The rows are grouped in 3 ways, from coarse to fine. Each group lies inside one group of the grouping before and may be the whole of it. The rows also spread widely along 9 directions, which tell nothing about the answers.
(in the rows, 128 means zero)
Some rows, each with its group in each grouping after it:
[163 102 110 114 168 125  96 140 181 130 177 129 148 157  99 147  84 124
 140 136 147 143 162 138 101  93 159 119 170 139 130 148 107 130 121 150] -> q332 q515 pem
[125 113 140 127 185 119 108 120 138 126 117 128 135 138 116 142 101 100
 129 110 146 145 128 117 121 134 114 124 142 167 163 121 144 126 132 103] -> q149 q618 gis
[163 126 118  91 175 120 109 161 178 163 143 182 151 157  99 121  91 164
  96 126 162 117 109 101  87 160 129 115 158 183 108 128  75 147  89 152] -> q840 q881 Zoto
[166 119 114  83 182 114 126 154 132 153 140 136 162 124  74 116  67 177
 128 104 128 153 124 131 115 132 159 134 172 153 101 160 111 147 118 131] -> q332 q515 vot
[110 118 106 112 142 111 115 154 120 138 134  58 168 146 135  94  94 170
 159 104 161 160 161 138 164  87 137 124 164 159 129  88 134 159 125 123] -> q332 q241 kunam
[175 122 144 108 188 112  75 183 102 193 110 104 188 138  93 136 113 143
 124 123 157 158 158 113 130 131 109  87 172 156 105 146  84 141 115 133] -> q149 q591 rifus
[136  83 131 188 202 104 111  74 177 121 159 108 164 141 144 134 124 100
  92 141 124 175 106 106 135 131 155  60 140 157 207  59 136 133  96 171] -> q332 q515 Tamut
[121 108 168 162 197  89  73 128 104 148 113  55 212 161 107 137 112  78
 120 128 136 194 156 118 174 124 132  74 174 142 168  75 110 120 129 126] -> q840 q855 Bodu
[160  68  96 142 189 124 119  90 142 134 124 131 124 130 148 122 117 155
 129 143 124 179 130 132 113 114 172 110 129 160 129 114 134 163 123 171] -> q332 q43 Raf
[147 138 155 139 216 108  93 133 150 158 120  95 165 118 142 142 143 115
  85 167 169 157 120  75 126 140 138  57 146 107 168  54  96 128  86 135] -> q332 q241 silef
[160 104 127 169 190 124 103 113 165 119 143  82 145 107 148 135 115 120
 127 162 139 178 137  90 153 113 141  57 125 130 171  83  85 117  96 179] -> q149 q618 taven
[130  61 114 114 193 114  80 104 108 141  79  69 156 170 125 108 136 107
 136 142 153 210 144 142 130 104 190 116 145 157 119  88 132 156 158 140] -> q840 q881 vesiv
[141  95 101 166 166 144 116 121 143 135 125 142 124 137 167 131 126 159
 133 140 170 147 122 102 121 130 111  95 119 183 151  92 113 153  97 166] -> q840 q415 Sige
[157 119 162 154 171 110  89 178  73 167 119  94 192 119 108 166  82 138
 153 108 144 159 186 150 161 121  83  99 168 138 133 167 116 132 138 111] -> q332 q707 buka
[192  76 145 236 189 112  87 118 121 133 145  62 186  87 132 162  98 119
 152 143 105 212 184 124 194 104 124  22 135 133 177 137  85 115 113 210] -> q149 q618 mep
[122 149 148  80 196 109 112 163  96 140  83 110 150 117  95 108  88 147
 124 110 160 147 109 117 129 142 139 140 151 142 105 121 106 129 123  83] -> q840 q868 raz
[149 106  78 125 169 167 107 111 220 116 163 166  63 162 181 157 139 134
 132 178 199 109 132 102  65  96 110 104 115 166 169  97  89 144  86 171] -> q747 q495 sas
[156  89 137 204 171 116 114 120 140 116 163  99 181 112 118 146  67 142
 135 114 100 174 150 134 180 113 113  65 147 162 178 140 109 139 109 185] -> q747 q255 tunov
[114 136 158 104 217 124 105 124 132 134  89 146 136 130 115 125 126 111
  87 124 169 130  80  83  99 167 128 118 130 142 160  79 120 117 109  80] -> q840 q415 zisub
[137  83 132 144 192 118 108  98 140 115 130 117 152 130 101 127  83 126
 115 112 105 166 122 136 132 123 142 108 146 165 160 134 135 139 125 144] -> q747 q255 lom
[126 126 126 122 183 133 112 127 165 133 144 162 123 158 136 136 108 133
 104 123 165 114 105 111  94 141  98 111 147 188 177 102 125 144 102 128] -> q747 q495 sas
[133 122 115 135 138 133 134 173 133 130 153 156 153 134 115 121  65 180
 150  88 153 117 129 119 139 140  94 136 150 202 128 142 109 141 103 133] -> q840 q415 Sige
[166 116 134 137 192 109 100 137 172 143 166  99 170 125 117 149 103 119
 117 147 146 161 152 111 127 106 142  75 161 116 153 115  84 120  99 161] -> q332 q515 Tamut
[129  98 125 150 160 126 110 124 142 117 151 136 162 141 119 134  86 131
 145  94 122 148 148 141 132 116 126 129 157 178 156 132 152 147 138 118] -> q332 q241 silef
[155  75  96 161 156 139  89 144 107 150 106  84 145 144 152 145 117 141
 177 137 169 180 189 149 144  86 115  99 136 164 120 137 103 156 132 168] -> q840 q415 Sige
[128 100 114 107 187 110  94 116 140 152 131 102 142 174 125 125 127 112
 120 133 167 171 135 125 105 116 157 116 166 158 147  84 141 152 127 119] -> q332 q515 pem
[155 104 107  78 185 122  82 150 150 200 107 150 164 190 101 108 130 147
 100 143 179 152 122 114  86 149 147 127 175 181  97 106  91 165 113 140] -> q840 q415 zisub
[159  95 103 137 156 122 116 151 128 145 128 135 156 132 124 111  90 184
 142 121 146 156 142 122 135 127 130 106 141 183 106 137  89 156 111 171] -> q840 q881 Zoto
[175 147 126  74 168 119 144 191 143 128 163 147 155  62  69 119  32 213
 144 109 124 118 141 117 139 116 145 134 151 115  76 194  60 113 101 141] -> q332 q43 Raf
[113 129 149 138 192 115  95 126 160 125 128 110 157 140 130 133 124 101
 105 134 170 145 119  92 132 133 125  91 137 135 173  71 102 119 105 119] -> q840 q415 zisub
[149  61  98 114 165 118 106 123  99 142 100 115 160 154 109  98  89 163
 149 102 125 194 138 152 137 124 175 145 151 202  97 145 140 170 151 152] -> q840 q881 vesiv
[143 121 105  56 181 105 123 135 197 122 171 133 159 146  74  96  72 149
 109 119 135 137 108 115 104 120 188 149 172 150 119 119 109 130 112 132] -> q332 q515 Tamut
[120 113 152 150 182 101 120 123 139 110 152 108 184 116 104 119  74 124
 117  96 112 154 123 115 156 130 145 105 157 150 170  97 146 133 124 118] -> q332 q241 silef

New rows, each followed by its group in each grouping:
[120 113 136 106 215 133 138  89 132  96 102 180 101 103 110 118  89 145
  96  98 120 126  58 105  89 163 124 143 114 169 166 125 159 137 114  90] -> q747 q255 lom
[120  98 103 125 162 102 123 111 140 125 137  79 158 153 134  94  94 155
 137 121 148 178 121 120 165 107 162 116 151 170 146  70 147 158 127 147] -> q332 q707 buka
[135 102 132 123 216 125 112  89 174 108 135 143 124 126 108 132 100 116
  94 132 128 138  97 107  98 134 144 108 128 149 172 107 121 130 105 138] -> q747 q255 lom
[159 103 139 163 183 115  93 136  95 159 119  94 167 133 116 161 104 119
 145 112 139 174 172 153 137 112 112  89 164 146 151 151 134 142 137 121] -> q332 q515 vot
[171 104 149 144 205 139  67 134 142 130 110 101 130 114 131 186 123  80
 142 172 170 159 180 125 106  94 129  84 117  84 136 152  65 101 131 145] -> q840 q881 vesiv
[154 101 119 131 182 114  99 126 158 135 157  91 155 139 118 137 103 125
 133 143 148 173 160 125 128  92 162  94 157 127 145 117 110 131 119 154] -> q332 q515 pem
[145  85 131 151 213 116 103  96 130 138 106 102 146 131 132 134 117 121
 104 145 130 185 116 117 129 130 140  74 137 150 172  93 125 152 117 155] -> q747 q255 tunov
[131 100 101 154 156 140 124 120 147 114 154 132 117 139 156 132 104 147
 152 119 156 147 144 125 128 104 118 112 133 176 164 113 145 152 114 142] -> q332 q515 pem
[106 100 131 126 182 115 121 107 152 104 142 113 152 149 106 118  78 120
 119 105 126 149 112 132 138 123 129 121 148 172 173 100 147 144 128 119] -> q747 q255 tunov
[119 149 162 137 167 110 104 159 145 117 150  91 163 131 107 150  88  98
 141 113 157 126 157 113 158 108  92 104 153 134 170 120 106 102 118  98] -> q149 q618 gis
[163 114 146 158 199 115  90 135 126 164 115 105 161 129 133 144 131 118
 115 145 158 169 138  98 137 146 112  63 145 157 163  96 100 127 103 151] -> q149 q618 mep
[148  82  98 117 154 118  77 151 123 159 130  63 172 168 125 134 112 133
 174 132 161 186 217 161 143  64 150 119 182 145 102 128 118 163 150 141] -> q332 q241 silef
[146  92 142 111 204 129  84 124  97 153  92 129 139 147  95 150  99 115
 128 108 133 156 147 156  99 131 110 138 157 164 132 170 142 148 147  94] -> q747 q255 lom
[141 104 120 167 158 126  98 131 144 139 153 121 150 162 143 148  97 134
 135 123 149 149 148 138 139 112  94  87 160 194 174 120 117 152 110 156] -> q747 q495 sas
[132 127  90 107 184 169 144 136 119 105  93 126  57  72 182 133 112 198
 156 147 190 126 127 103 109  95  87 116  79 129 134 125 101 152  97 130] -> q747 q255 tunov
[134 175 127 104 159 142 139 195 150 145 152 156 128 100 123 137  73 206
 125 119 184  87 128 100 125 137  55 113 143 161 136 143  69 140  70 128] -> q747 q255 tunov
[100 120 139 101 172 107  99 113 201  80 183  90 162 162  93 120  77  79
 135 112 139 129 141 132 125  88 173 135 168 123 171  92 138 114 136 104] -> q332 q241 kunam
[158 123 123 130 181 116 135 135 182 115 177 135 158 104  92 127  64 159
 119 118 117 138 114 115 133 127 157 105 148 143 148 135 101 117  99 158] -> q332 q515 vot
[137 149 165  98 196 120  92 175 123 165 109 136 170 126  91 142 104 128
 106 124 175 127 129  98 118 151 103 111 154 131 124 126  78 115 110  99] -> q840 q415 zisub
[155  97 136 121 201 106  81 117 154 151 134 102 169 162 105 130 112 111
 100 147 140 170 128 123 122 120 151  92 170 155 150 105 104 142 119 162] -> q747 q495 sas
[133  95 116 119 184 127 107 123 121 145 100 138 136 151 135 109 126 143
 117 124 165 156 100 106 112 147 134 124 133 184 133  87 127 158 120 129] -> q840 q415 Sige
[153 114 120  64 219 113 145 104 188 117 143 181 134 107  64  79  64 182
  62 119 106 128  41  83  91 173 184 135 142 171 132 116 101 133  84 147] -> q747 q255 lom
[129 126 133 141 167 131 109 159 135 139 127 135 154 132 128 133 101 144
 137 119 167 133 135 108 132 136  95 111 140 161 143 122  97 132 107 125] -> q840 q415 zisub
[127  90  98 142 194 106 139  81 145 112 109 109 146 125 143  70 111 174
 104 133 127 187  64  91 148 148 198  95 125 187 147  50 124 156  92 181] -> q840 q868 raz
[ 93  99 138 110 159  79 109 107 208  74 215  91 193 185  56 107  42  73
 131  89  98 150 141 157 152  86 197 145 192 146 160  98 153 106 150 117] -> q332 q43 Raf
[156 136 149 153 143 126 105 185 158 137 195 163 176 139  91 180  42 138
 155  95 139 104 178 144 136 123  69 118 175 167 148 195 103 115 118 129] -> q332 q707 buka
[122 100 122 137 182  79 103 109 161 128 157  39 194 154 112  95 105 113
 107 139 139 194 133 108 170  99 195  76 172 132 172  41 124 130 111 159] -> q332 q515 pem
[128 108 151 181 187 107 113 108 129 139 127 125 158 144 140 123 118 116
 104 109 137 162 108 100 147 171  99  72 141 206 206  73 149 140 106 132] -> q149 q618 mep
[138 113  95  96 184 131 120 118 180 110 150 110 118 139 127 125 108 128
 134 142 166 145 132 123 101  88 165 127 141 129 137 106 119 133 118 133] -> q332 q515 vot
[ 97 136 153 159 205 100 114 104 152 146 127 117 162 151 147 118 134 126
  55 132 153 136  77  77 133 176  91  59 145 184 219  26 134 147  68 127] -> q747 q255 lom
[143  93 142 160 211 108 102  72 201 112 154 135 141 154 123 130 124  75
  87 142 126 159  90  90 112 151 164  78 132 173 209  60 137 122 105 160] -> q149 q618 mep
[135  92 139 172 177 107  64 121 184 116 172  86 189 188 106 163 100  52
 142 140 142 165 175 150 141  98 146  85 177 145 167 111 101 115 132 163] -> q840 q868 raz
[130 126 114  79 163 106 114 151 160 129 142  73 155 144  96  96  85 142
 143 126 159 155 144 116 149  93 158 129 164 144 120 109 102 130 126 129] -> q149 q618 gis
[164  95 127 106 197 114 116 133 107 149 105 133 152 112  87 109  72 179
 114 106 111 161 115 134 129 141 143 124 149 166 114 163 115 151 116 137] -> q747 q255 lom
[131 124 153  94 198  90  99 170  46 182  54  60 198 115  95  92 109 160
 114 105 155 191 129 114 173 142 144 108 167 137  99 105 102 145 133  96] -> q840 q415 zisub
[131  65  96 169 185 152  92  86 127 129 100  95  98 152 196 156 156 116
 151 158 175 173 161 140 117  89  99  88 109 159 176  97 142 172 125 155] -> q747 q255 tunov
[124 117 121 162 158 121 117 135 142 113 148 102 141 132 140 125  99 133
 150 109 155 148 146 115 159 113 104  99 138 179 173 102 129 132 116 138] -> q149 q618 mep
[145  86 101 118 168 121  97 129 169 144 148  99 158 172 115 130  96 143
 135 137 152 160 158 141 132  96 135 108 166 171 136 118 103 162 118 172] -> q747 q255 tunov
[186  82 111 155 199 160  89 111 170 129 129 167 109 113 138 176 126 119
 138 165 152 146 144 113  83 117 133  94 108 127 138 157  77 124 110 175] -> q840 q415 zisub
[156 106  89  82 173 124 117 151  98 159 100  97 132 120 132 105 108 190
 146 131 173 174 146 125 122 101 158 133 146 147  93 129 118 167 122 129] -> q332 q515 pem
[175  81  70 109 165 113 118 131 146 147 137  71 149 123 136  94 103 202
 152 159 144 197 159 124 153  75 194 103 149 133  82 107  83 159 111 203] -> q332 q43 Raf
[161  81 109 152 170 159 105 125 136 105 129 148 108 115 136 155  91 138
 166 125 143 146 153 135 112 101 123 123 111 153 127 166 108 131 129 152] -> q840 q415 Sige
[158 122 127 142 178 155  89 161 141 149 125 150 131 128 141 166 118 142
 141 146 181 129 155 111 106 125  88  99 131 137 131 147  71 126 102 142] -> q840 q415 zisub
[193 111 129  98 214 136 108 153 124 168  95 173 135  93  99 134 101 169
 104 137 145 143  99  89  91 161 141 112 126 139  96 158  71 136  98 148] -> q840 q415 Sige
[131 108 115 120 171 150 101 121 184 100 165 145 100 154 134 168  99  92
 153 129 163 122 162 140  85  85 125 136 137 139 161 145 133 124 131 112] -> q332 q515 pem
[145 126 128  92 185 132  80 167 139 185 106 139 138 175 131 140 139 129
 112 146 208 126 140 107  85 141 105 115 155 159 119 100  94 146 105 114] -> q840 q415 Sige
[137 105 135 152 179 117 111 122 118 141 124 133 149 139 135 139 108 129
 122 107 138 160 130 129 120 136 119 107 148 172 165 117 157 152 124 118] -> q332 q515 pem
[193 105 123 121 212 134  84 149 118 187  93 112 138 115 126 153 125 165
 112 167 166 161 156 114 105 124 112  72 143 131 117 141  66 147  93 170] -> q747 q255 lom
[132 118  90  97 151 145 104 148 182 140 164 133 114 179 132 151 113 128
 160 134 194 119 167 143  84  80 112 140 163 158 135 131 124 151 123 118] -> q332 q515 vot
[130 112 116 141 176 139 111 120 179 127 154 167 122 159 148 155 114 120
 123 136 170 114 121 112  93 133 103 113 136 173 175 106 138 140 108 131] -> q332 q707 buka
[136 150 143 145 174 131 134 151 119 123 130 155 130  94 137 137  84 172
 114 108 146 113 104 100 132 148  68 101 130 170 168 139 103 132  93 122] -> q747 q495 sas
[ 91 127 140 118 140 105 100 170 111  93 149  41 183 138  93 113  66 114
 186  73 151 147 181 145 192  62 115 130 166 144 129 128 133 119 157  84] -> q149 q591 rifus
[156 105 106 125 172 128 126 136 115 151 102 132 126 115 138 116 113 179
 137 123 151 158 123 106 133 133 117 115 130 188 129 127 120 155 113 146] -> q149 q618 gis
[163 100  78 102 149 120 110 161 125 163 141  90 151 142 129 108 100 191
 155 135 166 176 168 131 139  86 154 113 169 165  98 130 106 167 115 165] -> q332 q515 pem
[102  90 158 172 195 106 106 102  71 113  92  57 168 114 127 128  93 107
 138  98 118 192 139 150 185 112 113  94 136 153 178 108 165 144 150 110] -> q747 q255 tunov
[144  66  84 110 194 136 106 105 101 190  59 137 112 174 164 107 160 182
 114 142 171 183 112 127  95 152 122 112 136 216 133  86 152 215 116 145] -> q747 q255 tunov
[127 107 134 108 223 131 107 100 140 139  92 132 112 138 138 129 133 120
  89 145 163 151  91 104  93 150 125 108 123 153 169  83 132 149 111 112] -> q747 q255 tunov
[106  76 100 142 179 127 115  82 131 117 108 102 128 164 155 112 123 130
 124 121 148 172 111 134 134 116 131 115 133 193 174  76 163 177 132 137] -> q747 q255 tunov
[149 105 112 118 166 133 112 155 120 145 115 141 138 132 119 123  93 164
 146 116 162 142 134 121 120 124 125 133 138 170 108 140  99 146 123 135] -> q840 q415 Sige
[132  92  99  81 204 120 103  92 161 130 113  92 111 158 140 110 143 113
 112 160 181 177 123 108  89  99 191 122 137 129 143  61 138 150 124 126] -> q332 q515 pem
[103 172 132 128 150 135 136 175 168  81 166 130 128 107 122 141  58 144
 159 107 174  91 135 111 136 107  91 128 129 142 142 134  83 105  94 112] -> q840 q868 raz
[182 116 113 133 160 142  83 178 182 151 177 118 160 135 117 159 102 142
 153 147 170 129 188 115 123  95 101  74 156 143 123 151  52 128  94 181] -> q149 q591 rifus
[110 115 133 120 174 122  97 124 176 108 166 131 148 171 107 129 105  88
 125 103 152 120 126 119 115 120 121 128 151 182 169  99 144 131 129 102] -> q149 q591 rifus
[150 126 130  64 175 118 105 165 135 111 138 104 144 115  63 121  48 141
 150 105 135 132 149 145 129  82 148 160 163 120  98 186  91 117 146 111] -> q747 q495 sas
[134 109 110 111 185 147 127 122 110 130  97 166 105 111 140 112 115 165
 128  99 149 131  91 101 101 147 110 132 109 196 137 122 148 161 117 104] -> q149 q591 rifus
[142  76 112 112 206 128  80 100 117 159  82 102 119 158 138 129 142 123
 114 147 162 173 138 138  96 118 137 112 144 159 142 106 136 167 128 131] -> q747 q255 lom
[139 116 140 133 180 112 108 148 118 127 133 107 175 117 105 116  89 139
 132 100 132 153 131 112 153 123 125 100 147 159 141 124 119 132 117 127] -> q149 q591 rifus
[171  89 122 149 183 106 117 121 112 140 126 113 173 118 104 109  78 172
 115 116  99 186 112 128 155 131 154  95 155 181 139 139 108 152 115 175] -> q747 q495 sas
[114  97 143 152 195 117  98 107  97 110  85  59 142 113 155 133 129 102
 138 138 161 188 140 114 153 103 145  89 111 124 158  83 127 128 143 128] -> q840 q881 vesiv
[163 137 110 124 166 159 130 175 122 111 116 119 111  49 139 136  82 204
 169 136 173 134 154  97 146  95 109 105  94 105  99 167  44 114  97 148] -> q840 q415 zisub
[ 99 106 124 150 147 120 131 116 155  55 174  76 150 109 121 124  58 120
 179  91 123 141 157 143 171  63 149 130 138 128 170 119 149 120 140 120] -> q332 q241 kunam
[ 99 110  91 114 116 104 115 172 131 130 150  59 179 183 118  83  80 159
 175  96 178 161 170 144 181  80 129 142 176 191 111  93 120 161 136 136] -> q840 q415 Sige
[119 138 167 114 160  97  88 189 110 148 128  85 204 147  74 134  66 119
 144  98 154 147 167 141 160 122 110 125 180 152 121 145  97 119 139  99] -> q840 q881 vesiv
[ 82 152 136 170 147 128 144 147 114  78 136 109 136 103 155 123  74 157
 160  88 160 120 119 114 176 119  78 114 120 175 169 103 131 124  98 105] -> q840 q868 raz
[122  83 124 168 192 117 116  73 127  96 124  89 134 123 141 130 108 105
 142 118 123 183 129 134 141  99 158 101 125 137 180 101 169 140 141 132] -> q332 q515 vot
[147 125 120 133 139 111  93 183 115 148 146  77 198 136  97 132  67 158
 163 115 147 159 190 136 182  92 115 106 175 152 108 146  67 127 120 150] -> q840 q855 Bodu
[134  76 135 155 200  94 100  99  69 155  79  73 179 131 118 104 111 144
 111 109 109 208 124 138 164 142 137  89 158 182 154 104 159 170 130 142] -> q747 q255 lom
[157 124 138 137 204 155  92 123 170 111 136 134  94 110 147 181 114 101
 133 164 172 120 147 112  88  96 100  89 115 107 167 146  80 111 111 136] -> q747 q495 sas
[156 142 137  96 187 117 101 161 194 124 167  99 141 124  95 134  89 119
 131 151 176 129 151  97 127 101 140  99 147 118 139 117  59  98  97 143] -> q149 q618 mep
[113  65 101 101 186 117  92  74 184 110 141 104 125 209 133 125 128  73
 134 141 159 166 132 146  95  93 184 140 153 162 158  78 171 151 156 123] -> q332 q707 buka
[119 143 119 130 163 129 121 138 180  99 161 102 122 123 144 126 106 131
 142 135 181 124 141  96 143 103 106  96 123 150 175  87 103 115  95 130] -> q149 q618 mep
[144 118 127 117 160 132 102 142 185 128 167 163 134 162  92 153  79 109
 139 111 144 117 146 134 100 122 108 141 160 182 149 159 123 125 124 119] -> q149 q618 gis
[137 104 122 120 177 114 104 120 145 139 125 101 156 149 122 106 113 130
 124 127 144 168 118 108 137 127 147 105 154 175 150  87 122 141 117 136] -> q149 q618 taven
[156 122 110 109 180 143 101 163 110 163 103 128 122 117 134 143 110 180
 142 135 177 135 158 128 111 115  82 110 143 155 115 160  90 156 107 131] -> q747 q255 lom
[181 124 122  90 173 125 120 170 144 146 151 166 153 114  68 129  44 188
 128 105 122 124 129 133 116 129 126 136 171 170 101 201  78 136 115 146] -> q747 q495 sas
[124 122 103  79 148 126  98 166 160 128 155  83 150 158 112 121  91 138
 168 124 179 141 183 140 128  68 149 149 175 132 107 119 111 143 140 112] -> q332 q241 silef
[124 157 168 127 187 138 114 157 177 101 166 150 126 103 102 176  69 112
 121 119 156  88 133 108 117 129  66 104 134 122 175 148  88 101  97 106] -> q747 q255 tunov
[121 121  98  72 165 147 108 147 152  89 129  98 106 132 112 126  80 133
 186 128 176 135 161 144 112  65 154 163 132 120  89 153  88 123 143 111] -> q840 q868 raz
[167  90 151 119 225 112  78 110 150 179 118 165 160 166  88 145 113 113
  70 133 122 151 103 121  77 174 134 101 168 181 156 130 124 151 110 140] -> q747 q255 lom
[110  93 127 143 182  99 123  87 145 128 134 125 160 164 126 106 111 126
 107 106 124 164 103 126 135 143 155 118 156 191 168  65 172 153 124 122] -> q332 q43 Raf
[127 110 130 129 164 126  88 144 127 143 135  91 157 154 136 150 109 122
 155 116 162 147 178 146 130  99 111 111 160 148 146 122 136 146 130 115] -> q332 q241 kunam
[193  97 116 134 171 122  94 152 167 137 176 114 163 121  94 146  66 154
 139 148 126 158 168 137 139  89 144  86 167 138 122 177  55 125 107 203] -> q747 q495 sas
[148 118 121 159 191 159 114 108 194 105 155 160  96 105 170 170 128 121
 124 155 164 111 128  94  86 119 109  83 102 125 183 101 110 126  84 148] -> q332 q241 kunam
[112 114 118 140 150 121  80 148 164 128 152  73 164 180 132 145 112  99
 154 140 190 147 181 131 142  88 118  98 159 156 147  93  98 128 128 144] -> q840 q881 vesiv
[150  84 142 151 185  85 102 112 126 122 142  87 218 128  68 105  65 122
 119 103  80 198 128 125 179 126 186 100 167 157 138 116 111 119 130 165] -> q840 q855 Bodu
[144 123 107 130 168 115 131 134 185 111 179 104 152 115 123 122  84 157
 134 136 151 138 134 103 141  97 148  97 141 132 148 106  95 121  91 164] -> q332 q515 Tamut
[166  92 101  95 193 142 108 120 153 128 120 121 100 124 137 137 115 143
 149 163 169 153 147 119  98  91 160 127 126 117 117 133 105 139 134 145] -> q332 q707 buka
[133 115  93  95 170 139 104 148 134 138 103 106 116 143 152 116 129 162
 146 153 203 156 144 110 113 105 139 123 127 156 111 100  92 151 116 143] -> q840 q881 vesiv
[137  92  89 117 175 107 104 108 192 156 158 106 157 195 136 106 135 133
 107 150 165 168 122 117 110 117 166 102 176 181 154  52 129 161 102 165] -> q332 q515 Tamut
[168  90 126 120 229 122 102  80 161 149 112 164 132 147 122 125 126 123
  68 147 127 160  70 101  80 164 163  95 136 176 164  95 124 154 109 160] -> q747 q495 sas
